There are 3 ways to turn a row about zero (a turn may also mirror it). The second row of each pair is the first, turned, with some noise.
In the rows, 128 means zero.
Some pairs, each with its turn after it:
[144 174 161 127 101]
[170 114 137  88 109]  J717

[144  92  89  79 142]
[124 150 174 183 127]  J199

[124 171 151 105 114]
[ 93 134  87 131 124]  J199

[138 117 101 148 154]
[132 101  99 105 132]  J899

[ 99 132  78 164 172]
[123  98 104  67 169]  J899

[108 111  92 173 121]
[100  98 102 121 166]  J899

[173 165 121 116 172]
[111 165 140  68 143]  J717

[160 151 118 101 121]
[159 157 110 138 120]  J899

[ 77 168  86 127 108]
[163 159  66 142 117]  J717

[100 115 169 179 155]
[118  67 174 120 138]  J899

[175 103 105  97 161]
[152 176 153 173 139]  J199

[177 143 106  79  84]
[ 72 190 143 143 123]  J199

[111  79 130  88 126]
[111 108 165 166 153]  J199

[116 122 124  98 144]
[121 118 130 162 127]  J199

[135 164 180 175 170]
[165 111 144  84 194]  J717

[103 177 139  94 163]
[125 124  74  77 139]  J717

[ 79 114 123  87 147]
[ 94 108  74 140 128]  J717

[ 97 116 179 169 155]
[118  74 183 121 129]  J899

New pairs. What belongs after each?
[ 90  77  80 113 120]
[ 59 141  97 100 124]  J899

[ 80 166 126 107 171]
[138 147 167  66 148]  J899

[130  87 119 174 148]
[179 117 160 108 139]  J199

[152 101  77  78 103]
[ 86 158 130 146  68]  J717

[154  94  92 161  92]
[102 106  72 161 137]  J899

[ 84 164 131  89 130]
[128 180 164 100 144]  J899

[142 140 125  89  97]
[125 131 126 113  76]  J717

[ 89  82  92 169 135]
[ 68  90 106 102 150]  J899

[122 150 142 136  87]
[ 94 125 114  93 125]  J199

[143 151 171  99  95]
[148  94 135  90  88]  J717

[ 85  77 134 151  78]
[106  74 175  88 151]  J199

[165  80 116 180  82]
[139 154 186  64 153]  J199

[100  90 100 132 131]
[105 133 113 177 136]  J717

[144 137 142 100 125]
[144 151 135 138 108]  J899

[149  89  94  96 162]
[ 60 153 133 134 125]  J717

[114 145 147 139 179]
[122 122 113 102 177]  J717

[ 99 126 107 151 154]
[124 144 107 148 165]  J717

[109 178 178 131 155]
[156  98 104  76 160]  J717

[149 121 142  95 102]
[119 112 141 116  87]  J717

[158 109  82 172 159]
[139  80  70 108 136]  J899

[135 148 160 158 161]
[143 118 141  97 173]  J717

[160 108 121  91  97]
[122 160 102 158  94]  J899

[109  85  81 128 165]
[166 109 177 160 110]  J199

[ 80 118 152 104 174]
[ 97  89  81 121 161]  J717

[139 109 180 171  89]
[169  82 178 146 129]  J717

[128 120 119 171 101]
[111 103 116 155 156]  J899

[105  90 114  92 124]
[111 106 166 164 136]  J199

[144 142  99 167 151]
[139 170 144 128 159]  J717

[130 123  76 157  96]
[123 138 172  93  90]  J199

[157  96 153  98 170]
[152 145 128 174 175]  J199

[106 146 147 116 119]
[107 110 106 127 129]  J199

[147 159 113  77 114]
[ 85 164 119 158 107]  J199

[161 116 160  85 103]
[110  96 153 105  80]  J717

[ 83 153 156 104 118]
[ 91  89  95 140 126]  J199

[150  82  95  93 115]
[114 152 187 158 140]  J199

[167 177 130 175 136]
[158 167  89  85 106]  J199

[166 113 157 171  88]
[129 150 135  67 169]  J199

[170 172  88 164 164]
[178 179 109 115  80]  J199

[ 96  96 102 140 122]
[134  95 170 125 115]  J199

[101 146 127 169 157]
[169 100 108 110 106]  J199

[132 134 109 140 163]
[163 134 125 139 110]  J199

[136 107 163 149  95]
[115 121 133  93 167]  J199

[ 79 168  78 126 116]
[112 166 118  98 191]  J899

